The rows come from 6 hidden closed curves, with some noise, and rows from the same curve form a group. Each curve winds through 8 dimensions. The rows are also pushed far along 5 directions, which tell nothing about the answers.
In the rows, 128 means zero.
Known rows, each followed by its group:
[176 123 115 118 114 116 114 156 139 124 130 114 124 131 183 130 132 145
 139 100] -> q_752
[125 112 139 138 134 155 124 136 158  76 120 135 110 139 176  94 161 107
 115 114] -> q_162
[153 173 119 133 114 123 177 140 100 124 136 117 100 107  85 182 130 147
 138  39] -> q_361
[117 100 120 164 102 111 131 119 163 152  97 136 157 126 123 123 161 103
 109 184] -> q_835
[ 73 142 126 111 160 124  75 137  99 134 124 148  87  99  73 142 115 120
 170 150] -> q_162
[137 137 112 168 122 140 129 131 117 147 133 119 135 151 104 162 108 158
 119 107] -> q_835
[119 123 126 150 154 181 117 134 143 156 122 113 112 169 118 158 140 183
 120  92] -> q_162
[105 132 123 128 153 127 126  97 119 143 145 147 147 114 132  99  80 153
 136 136] -> q_162
[143 118 105 157 125 134 139  96 109 124 140 122 140 164 120 165 105 146
 126 128] -> q_835
[ 99 130 187 122 120 167  35 193 156  89 117 145  45 159 195  66  67  81
 124 118] -> q_835
[115 126 155 137 115 168 106 128 134 143 109 110 109 176 123 121  86 133
  98 128] -> q_987
[122  97 104 187 126 136 100 105 154 122 120 140 150 106 158  97  99 161
 124 133] -> q_752
[133 139 163  84 111 101 146 139 128 118 131 124  93 107 112 146 154  97
 151 134] -> q_752
[135 162 111 135 151  98 120 168 136  97 165 135 115  70 161 144 104 117
 132  71] -> q_361
[154 132 104 131 108 118 130 126  97 121 129 132 115 140 127 149 111 137
 160 100] -> q_987
[114 139 136 135 146 126 131 114 115 122 147 146 139 138 122 126 136 115
 126 165] -> q_361
[113 116 126 172 108 123 118 120 147 111 105 131 164 131 134  83 136 101
 106 181] -> q_835
[112  98 106 143 134 120 100 140 145 127 129 168 136  90 162  95  99 117
 141 111] -> q_361
[182 152  96 131 118  92 179 151 114  58 154 144 143  70 175 128 168  92
 127  55] -> q_162
[205 109 118 137  32  93 153 112 147  91  73 105 127 135 176 103 206 110
 127 164] -> q_987
[164 136 131 109  98 105 141 122 124  97 125  94  86  83 123 161 112 139
 145  77] -> q_752
[ 59 122 123 123 133 106  62 187 118 153  90 173 129 111  92  93 151  41
 159 195] -> q_752
[132 159  81 110 167 131 197 105  99 143 156 101 131 105  71 202  90 187
 137   7] -> q_987
[154 159  92 132  92  75 138 144 124  98 118 113 134  73 140 116 111 114
 136  96] -> q_752
[131  96  87 160 112 130 137 108 118 128 111 165 186 147 126  98 170 103
 102 179] -> q_987
[152 124 112 150 120  91 157 127 106 123 147 158 170  69 119 126 162 127
 160 126] -> q_438
[108 133 169 120 142 162  75 146 145  92 118 105  98 136 146  97 127 115
  98 153] -> q_438
[161 120 119 136  93 124 124 114 156 114 101  94 109 142 170 123 126 152
 128 121] -> q_987
[ 98 131 125 103 153 102 151 124 107 176 143 148 143 111  74 160 130 117
 162 143] -> q_162
[152 161 148 115  82  85 117 207  69  68 122 133 112  88 107 123 135  31
 168 101] -> q_987
[140 123 138 147 124 144 102 119 136  80 132 131 119 127 175  92 125 130
 107 143] -> q_752
[ 96 158 152 117 117 124 120 141 111 165 120 130  93 120  59 146  99 130
 145 126] -> q_835
[ 98 100 143 130 147 140  81 135 126 138 139 174 103 141 135 131 119 104
 146 165] -> q_752
[115 131 111 148 116  82 112 154 138  88 125 172 154  65 138  79 184  61
 120 186] -> q_835
[107 113 166 112 124 156 101 145 135 139 104 112 127 189 129 112 130  86
 104 175] -> q_162
[110 130 159 150 100 133 107 183 116 111  95 163 123 123 110  90 190  53
 139 157] -> q_835
[161 148 104 116 112 110 154 110 113  81 120 101 128  93 128 126 155 139
 123 108] -> q_162
[120 129 137 132 134 162 105 134 114 124 124 138  84 156 122 140 125 140
 140 111] -> q_162
[144 128 153  91 128 156 137 132 109 123 137 131 103 164 128 138 143 124
 118 116] -> q_987
[136 168 105 110 121  99 162 107 102 144 137 111 121 120  68 190 140 132
 108 141] -> q_361
[131 107  99 164 126 132 102 124 132 108 132 174 158 147 166  88 163 107
 104 188] -> q_835
[133 125 139 119 137 140 106 143  98 132 144 144 119 156 137 140 105 114
 142 125] -> q_361
[128 148 150 108 120 123  99 138 122 109 118 134  93 120 136 102 173 119
 137 173] -> q_438
[145 138  80 111 122  92 150 136  96 142 132 120 131  91  90 181 106 132
 158  70] -> q_987
[120 128 105 110 165 165 149  83 138 152 138 107 109 161 122 165  99 193
 104  85] -> q_987
[ 48 134  92 173 218 111  83 142 146 133 175 185 159  39 145  91  60 146
 163 106] -> q_162
[126 124 162 111 151 157 110 133 117 129 150 132 102 175 147 140 109 132
 138 127] -> q_361
[113 150 131 135 128 115 109 138 129 103 140 149  98 113 134 130 121  96
 118 141] -> q_361
[131 132  75 152 140 101 150 121 114 140 127 115 183 118  94 163 153 131
 126 138] -> q_162
[131 139 130 136 116 128 105 156 101 120 127 161 112 128 139 105 126 114
 160 117] -> q_752
[107 145 128 102 174 134 126 144  96 104 162 117 117 113 120 155  43 109
 137  48] -> q_361
[ 98 135 139 140 137 169 115 109 136 145 108 105 122 172 107 124  97 147
  92 138] -> q_987
[123 112 126 144 101 139 152 115 123 151  98 133 148 137  89 122 139 126
 125 128] -> q_987
[131 113 171  77 163 188 118 129 157 128 126  42  71 190 123 186 113 183
 119  77] -> q_438
[ 51  77 119 197 167 140  99 101 166 162 115 167 193 133 116  92 142 113
 122 222] -> q_835
[ 92 142 135 143 152 131 104 158 142 156 139 118 116 126 110 159  65 124
 129  96] -> q_162
[125 150 130 121 117 117 155 109 130 130 118 117 122  96 112 115 116 149
 134 106] -> q_438
[ 83 118  95 162 160 117  85 123 120 166 144 178 156 120 131 107  77 138
 155 160] -> q_438
[141 120 130 133 119 114 137 142 127 129 135 134 132  89 140 121  97 140
 168  72] -> q_361
[101 128 105 149 142 118 113  93 122 130 130 140 152 130 101 124 144 131
 112 207] -> q_438
[118 158  80 161 137  89 138 117  87 132 153 183 166  71 110 108 107 134
 153 126] -> q_752
[131 146 108 133 149 131 170 122 100 113 145 129 144 107 102 145 128 142
 140  65] -> q_438
[144 101 133 141 119 135 160 110 108 129 125 120 171 122  86 148 160 124
 118 137] -> q_438
[172 125 117 130 104 119 138 112 140  96 136 121 113 136 171 126 151 152
 127 127] -> q_361
[126 113 151 120 115 132 111 155 149 143 106 123 127 145 152 114 131  95
 124 138] -> q_835
[152 113  76 109 131  97 184  46 142 188 130  83 178 114  80 191 151 205
  98 169] -> q_752
[148 149 145 130 119 133 154 126 129 142 124  82 133 150 105 160 145 152
 115 125] -> q_361
[115 133 175  96 105 122 120 118 117 151 105 116  89 121  75 135 150 131
 156 174] -> q_438
[ 86 102 115 131 173 138 114 118 163 147 133 145 152 134 145 115 135 120
 107 163] -> q_835
[125 116  98 145 155 121 131 135 139 107 138 157 176 111 165  97 172 101
 109 147] -> q_162
[137 131  97 145 114 122 188  88 120 147 122 126 152 115  89 145 125 164
 129  91] -> q_987
[ 97 107 107 172 152 117 140 103 101 135 145 172 207  82  79 116 142 108
 118 176] -> q_438
[118 125  77 164 156  96 118 126 121 112 158 169 168  95 148 120 129 120
 148 144] -> q_438
[141 126 121 118 145 151 118 151 136 114 129 134 118 144 185 101 133 140
 137  81] -> q_438
[117 143 113 145 146  99 153 129 120 150 157 150 146  64 111 139  86 152
 167  76] -> q_361
[152 110 119 147 110 143 141  94 109 140 122 105 139 187 107 172 130 149
 122 149] -> q_835
[148 132 136  88 102 118 134 119  69 158 114  94 121 161  37 204 151 116
 132 171] -> q_438
[ 49 145 127 137 192 146  45 174 102 158 148 180 116 129 115 106  60 113
 161 133] -> q_752
[155 129 110 152 106 106 145 133 119 108 124 131 178 118 142 100 165 112
 126 152] -> q_987
[134 132 185  92  96 138 108 146 107 108 105 130  87 137 134  92 136  93
 151 142] -> q_162
[141 157 151 114 110 114 140 159 142 107 121  82  93  95 117 150 116 127
 137  69] -> q_361
[ 96 141  72 208 178 123 156  84 150 159 163 140 215 104 127 122  83 185
  92 126] -> q_361
[119 111  90 202 122 119  92 128 129 117 120 166 179  98 153  82 115 122
 123 156] -> q_752
[118 117 166  98 141 154 126 154 121 161 111 102 110 161  84 169 170 126
 151 126] -> q_835
[133 139 145 112 105 106 110 175 133  79 117 131 101  95 133 111 174  68
 129 142] -> q_835
[171 134 126 102  87 134 184  89 112 121 110  91 113 175 104 163 154 140
 107 122] -> q_835
[ 63 139 165 116 158 132 117 143 123 153 126 150 131 104  85 100 118  97
 146 149] -> q_162
[119 144 107 151 154 142 119 113 108 151 147 146 147 127 128 118  88 170
 124 114] -> q_438
[148 110 118 127  99  99 155 118 141 132 126 124 155 105 129 121 127 126
 129 132] -> q_987
[153 143 101 154 107 115 132 123 140 140 128 125 123 124 130 148 140 164
 115 127] -> q_361
[116 116 153 150 167 154  81 139 156 118 170 127 107 144 187 135  54 146
 117 108] -> q_752
[118 159 135 138 125 105 137 135  84 122 137 146 132  82  73 134 140 115
 160 131] -> q_438
[154 119 114 116 112 130 139  98 119 125 112 116  97 134 113 156 167 170
 152 126] -> q_162
[145  95 107 140 115 144 167 102 147 127 102 132 153 140 138 110 191 144
 122 123] -> q_987
[174 122 142 144  54 107 147 131 124 125  94 104 136 147 120 140 163 102
 122 159] -> q_752
[126  88 109 184 130 139  92 114 154 104 137 161 139 135 185 108 102 122
 110 147] -> q_752

New rows. What belongs after each?
[ 97 158 110 162 146 129 115 119 113 131 138 135 140 109 113 113  57 147
 125 107] -> q_438
[159 118 127  91 114 115 176 114 151 127 121 114 126 127 147 137 180 128
 118 117] -> q_835
[130 126 118 133 122  97 144 101 137 112 143 116 128  85 120 148  93 137
 133 119] -> q_438
[130 151 123 139 134 128 144 152  99  78 137 144 127  96 128 114 131  96
 143  69] -> q_438
[ 70 103 107 182 163 118 127 103 140 153 128 155 189 108  93 122 133 113
 132 184] -> q_835
[162 124 161  92 100 153 110 156  93 134 110 104  90 189 118 161 141 112
 136 124] -> q_361
[123 135 133 128 146 133 125 123 135  86 139 112 127 105 131 123 139 124
 107 129] -> q_438
[129 113  93 132 144 148  98 122 121 165 123 129 124 150 128 147 103 180
 141 109] -> q_752
[151 133 118 112 104 102 150 104 135 121 130 116 132 116 136 132 122 123
 102 143] -> q_987
[137 137 143 115 104  87 130 149 118  80 127 128 119  83 128 112 146  76
 153 139] -> q_835
[102 119  43 195 173 126 158  51 151 196 170 172 196 130 138 140  50 211
  92 121] -> q_835
[175 118 125 157  78  93 158 110 117  95 125 120 156  95 121 139 158 115
 126 148] -> q_438
[123 121 131 137 108 123 123 107 156 124  97 114 133 104 131  94 153 141
 115 165] -> q_162
[133 134 144 130 104 113 147 119  92 145 111 134 148 114  63 136 194 121
 150 181] -> q_438
[102 124 179 123 123 149 123 149 150 129 107 123 124 142 132  91 134  92
 118 139] -> q_162
[101 179 123 121 142 115 156 135  65 167 146 129 112 113  33 201  63 126
 157  66] -> q_835
[121  96 132 120 163 155 112 102 142 150 138 125 137 156 132 138 160 167
 119 176] -> q_438
[135 135 128 130 141 127 115 117 133 105 144 148 115 112 160 106 156 148
 134 150] -> q_438
[142 127 115 127 123 120 137 120 132  88 131 119 135 132 152 113 141 120
 120 134] -> q_987
[144 116 158  99  81 127 182  95 143 154  86  90 123 156  99 136 164 131
 125 146] -> q_835
[161 135 153  86  98 110 150 149 113  76 112  91  99 109 107 155 191  82
 137 120] -> q_438
[165 120 104 152  80  94 150 104 123 106 109 126 142  77 122 129 149 133
 135 128] -> q_752
[131 166 101 118 163 140 124 140  79 110 170 110 104 146 109 184  37 150
 135  39] -> q_987
[ 77 179 143  94 150 123  79 169  96 146 135 125  97 116  77 132  59  99
 125 131] -> q_835
[203 148 132 129  74 115 203 102 106  76 141 112  98 128 138 165 141 139
 133  60] -> q_752
[146 104  92 147 111 116 147  90 158 155 109 104 163 152 129 149 154 154
  99 174] -> q_162
[118 101 121 146 116 116 128 105 139 169 113 127 143 139  83 164 164 133
 130 193] -> q_835
[ 93 113 129 124 146 146  76 125 165 135 113 154 108 146 187  62 115 134
 128 166] -> q_438
[134 118 121 140 112 115  97 122 168 120 116 118 119 130 183  97 111 143
 128 152] -> q_438
[155 130 114 126 111 133 120 125 135 111 123 105 111 154 146 145 129 134
  98 128] -> q_361
[109 157 103  88 153 116 140 135  82 171 119 129 155 121  65 144 160 124
 134 145] -> q_438
[110 141  72 168 128  51 115 119 136 109 148 172 169  41 154  90  92 102
 141 161] -> q_438
[130 164 165  89 115 112 140 131 103 123 134 109  65  90  82 162 103 142
 170  87] -> q_438
[106 107 144 166 144 124  93 152 133 112 143 178 144  87 155  83 134 109
 163 145] -> q_438
[136 168 102 126 122 102 134 106 110  94 144 118 113  98 125 138  84 132
 111 113] -> q_438
[145 140 131 125 105 128 111 142  88  98 119 129 121 162 123 123 144  94
 133 156] -> q_987
[147 119  93 162 126 143 177  76 134 177 140 128 148 165 125 170  89 195
 113  86] -> q_835
[179 116 136 111  84 130 124 115 157  93 114  96  91 148 195 117 113 141
 108 112] -> q_438
[117 181 116 129 161 102 125 163 126  78 159 137 116  43 161 101  90 122
 147  48] -> q_438
[128 154 163  80 119 138 119 156 124 139  90  72 107 138  93 130 172 126
 125 140] -> q_438
[102  99 162 149 103 143 126 123 171 158  84 119 131 152 126 103 133 113
 122 162] -> q_835
[222 116 149 117  52 122 146 144 101  58 124 109  78 150 171 160 153 101
 147  79] -> q_438
[156 135 132 130  93  99 163 126 150 117 112  99 136  97 127 129 164 128
 125 125] -> q_361
[ 82 157  91 146 184  89  77 174  83  98 170 195 128  35 125 117  89  92
 190  98] -> q_162
[158 133 119 117  80  92 130 136 111 112 117 127  93 107 122 156 118 103
 152 111] -> q_752
[140  93 104 154 137 156 125 118 174 121 134 130 121 125 192 114  74 178
 123  46] -> q_361
[107 144  78 119 169 126 163  78 115 158 147 135 144 117  90 163 110 168
 108 112] -> q_987
[ 66 147 129 116 152 120 121 143  74 150 106 148 164 105  25 122 171  70
 136 189] -> q_438
[ 94 130 144 113 147 133  81 148 108 132 120 123 108 148  87 147 143 103
 145 182] -> q_438
[141  91 128 150 127 194 126 102 157 141  92  95 159 214 156  99 165 170
  80 154] -> q_438
[121 161 130 138 127 100 101 151 115  69 138 145 128  62 144  90 123  79
 114 143] -> q_438
[131  96 181 117 106 192 142 117 151 168  78  70 122 216 106 144 143 144
  97 131] -> q_361
[121 122 140 123 132 117 132 148 144 137 123 118 164 122 138 109 141  98
 122 146] -> q_162
[161 113 136 143 100 163 113 146 132  90 101 108 126 175 174 102 146 114
 105 115] -> q_438
[142  82 108 167 111 134 145 114 160 160 107 145 184 127 157  99 154 145
 115 137] -> q_361
[137 124 140 115  94 111 122 152 133 116  95  96 122 121 114 123 145  99
 143 136] -> q_987
[110 131 102 122 145 112 148 117 119 186 128 144 146 116  66 174 174 139
 129 159] -> q_162
[111 128 123 135 136 139 144 102 134 136 124 126 120 130 112 127 110 157
 139 109] -> q_987
[121 112 133 113 126 166 127 106 144 128  99 102 118 178 133 116 134 139
  99 137] -> q_438
[121  64 169 146 118 175  93 144 168 123  92 113 143 168 161  87 141 107
 114 153] -> q_438
[136 110 103 172 140 137 117  91 144 100 143 143 163 125 174 100 125 148
  91 161] -> q_752
[ 99 169 123 105 140 102  90 140 120 145 123 113 107 108 104 129 100 129
 139 157] -> q_438
[114 175 157 118 129 100  90 208 123  42 133 151  82  42 175  67 121  51
 162  75] -> q_438
[101 118 158 123 139 147 115 159 112 112 116 146 117 123 108 108 152  89
 157 122] -> q_438
[ 63 129 183  91 143 109  49 197 119 103 119 151 104 108 134  78  97   8
 157 185] -> q_162
[136 116 136 103 116 124 105 121 147 125 120 108 103 135 154 126 100 132
 119 141] -> q_438
[165  93 138 100 121 140 127 117 174 136 125  84 102 161 171 162 139 161
 113 123] -> q_752
[142 124 123 136 109 144 140 111 138 151 125 129 106 167 140 150  98 152
 113 105] -> q_835
[156 109 169 112 110 142 119 158 130 124 116 111 112 131 142 127 159 128
 152 111] -> q_438
[ 73 112 139 119 173 133  54 142 157 129 147 145 100 109 164 103  43 121
 134 137] -> q_438
[ 94 126  89 159 170 114 105 142 153 118 153 146 159 106 157 118  92 108
 109 127] -> q_752
[131 126 118 123 122 130 146 126 102 108 125 129 126 110 109 128 102 124
 147  74] -> q_361
[106 146 133 108 144 111 125 115 139 142 126 125 117 101 122 122 133 139
 133 151] -> q_987
[111 141  94 143 121 106 164  95  94 192 125 148 163 131  52 170 120 130
 121 155] -> q_835
[139 108 133 129 124 143 119 152 140 148 119 128 134 134 147 124 123 132
 127 100] -> q_987
[101 102 105 163 158 112 129 121 142 143 151 192 155  95 146 117 134 117
 151 141] -> q_835
[135 129 102 143 147 139 137 135 131 138 125  91 144 149 111 172 138 154
 122  98] -> q_162
[122  92 146 127 128 152 127 113 123 122 130 146 122 139 125 125 118 119
 134 124] -> q_438
[ 94 122 127  92 156 113 100 132 125 117 117 131 133 101 115 105 166  94
 136 187] -> q_162
[131 142 167  98 136 139  95 179 145  98 129 104  73 107 162 125 110 117
 141  73] -> q_162
[163  85 151 124  82 137 159  77 164 120  97  91 131 148 132 125 176 149
 101 173] -> q_438
[121 120 125 172 165 177 112 108 137 120 159 149 137 139 173  99  77 186
 113  89] -> q_438
[104 111  85 165 169 173 104  73 164 171 113 112 155 188 157 118 120 211
  94 164] -> q_987
[159 140 128  85 111 105 160 108  99 116 141 122 110 133 112 153 150 128
 142 136] -> q_987
[119 105 128 155 134 128 136 116 151 163 131 145 155 111 138 109 117 164
 151 123] -> q_361
[ 84 119 176  91 119 135  78 169 127 202  82 109 110 175  64 141 150  95
 147 208] -> q_752
[163 102 103 127 119 130 169  98 136 166 123  95 165 130 124 147 114 196
 140  84] -> q_361
[105 134 118 112 165 124 110 131 137 113 134 136 123 112 147 111 150 122
 134 145] -> q_987
[201 128  66 126  82  79 191  76 108 102 127 119 137 104 127 169 179 157
 142 117] -> q_162
[124 130 137 124 106 123 133 139 138 123  97 114 137 110 128  95 128 106
 126 119] -> q_438
[146 115 111 174 129 154 104 137 138 106 142 141 125 163 172 129 117 142
 112 112] -> q_835
[152 135 130 142  93 117 104 172 100  67 115 139 125 121 155 103 136  56
 129 120] -> q_438
[161 121 184  75 108 171 145 140 104 101 123  94  52 162 114 173 119 130
 149  47] -> q_438
[132 126 101 148 106  76 141 107 116 139 129 155 157  79 118 117 124 126
 163 155] -> q_162
[ 86 126 211  86 156 177  68 207 122 133 111 104  58 164 100 149 132  89
 168 106] -> q_835
[154 149 128 109 102 109 117 134 140 117 118  92  92 127 154 133 112 145
 138 115] -> q_438
[114 124 164  98 113 137 151 112 142 148 103 100 105 146 103 131 118 125
 134 127] -> q_835
[117 123 143 115 101 114 176  88 115 185 105 142 180 127  54 115 189 118
 103 220] -> q_987
[ 93 127 105 133 145  98 158 108 144 175 118 140 195  72  84 109 163 128
 112 174] -> q_987
[176 129  99 128 121 104 165 144 122  67 146 142 147 102 181 121 179  93
 129  89] -> q_162
[ 78  94 155 106 174 175 105 125 133 198 116 115 130 172  79 146 115 161
 149 140] -> q_438
[136 131 124 116 126 117 140 109 124 105 143 136 110 124 143 125 125 137
 147 125] -> q_987
[117 116  69 138 153 110 136  60 152 174 145 122 179 120 133 133  81 190
  91 165] -> q_438
[ 84 149 142 114 138 129 149 127 122 158 108 113 124 107  42 151 144 119
 127 132] -> q_361
[134 163 130  80 128 144 192  96 107 190 112  59 132 170  45 190 111 178
 102  93] -> q_835
[166 123 137  80 124 137 174 120 155 123 130  92  97 143 156 158 150 150
 120  72] -> q_835
[116 114 123 126 156 138 127 119 151 159 123 112 141 119 119 133 145 178
 143 126] -> q_162
[147 129 141 134 129 135 151 118 113 137 140 117 128 122 106 154 141 171
 153 104] -> q_438
[103 113 128  95 143 109 124 105 125 166 128 126 157 140 109 125 120 114
 129 196] -> q_162
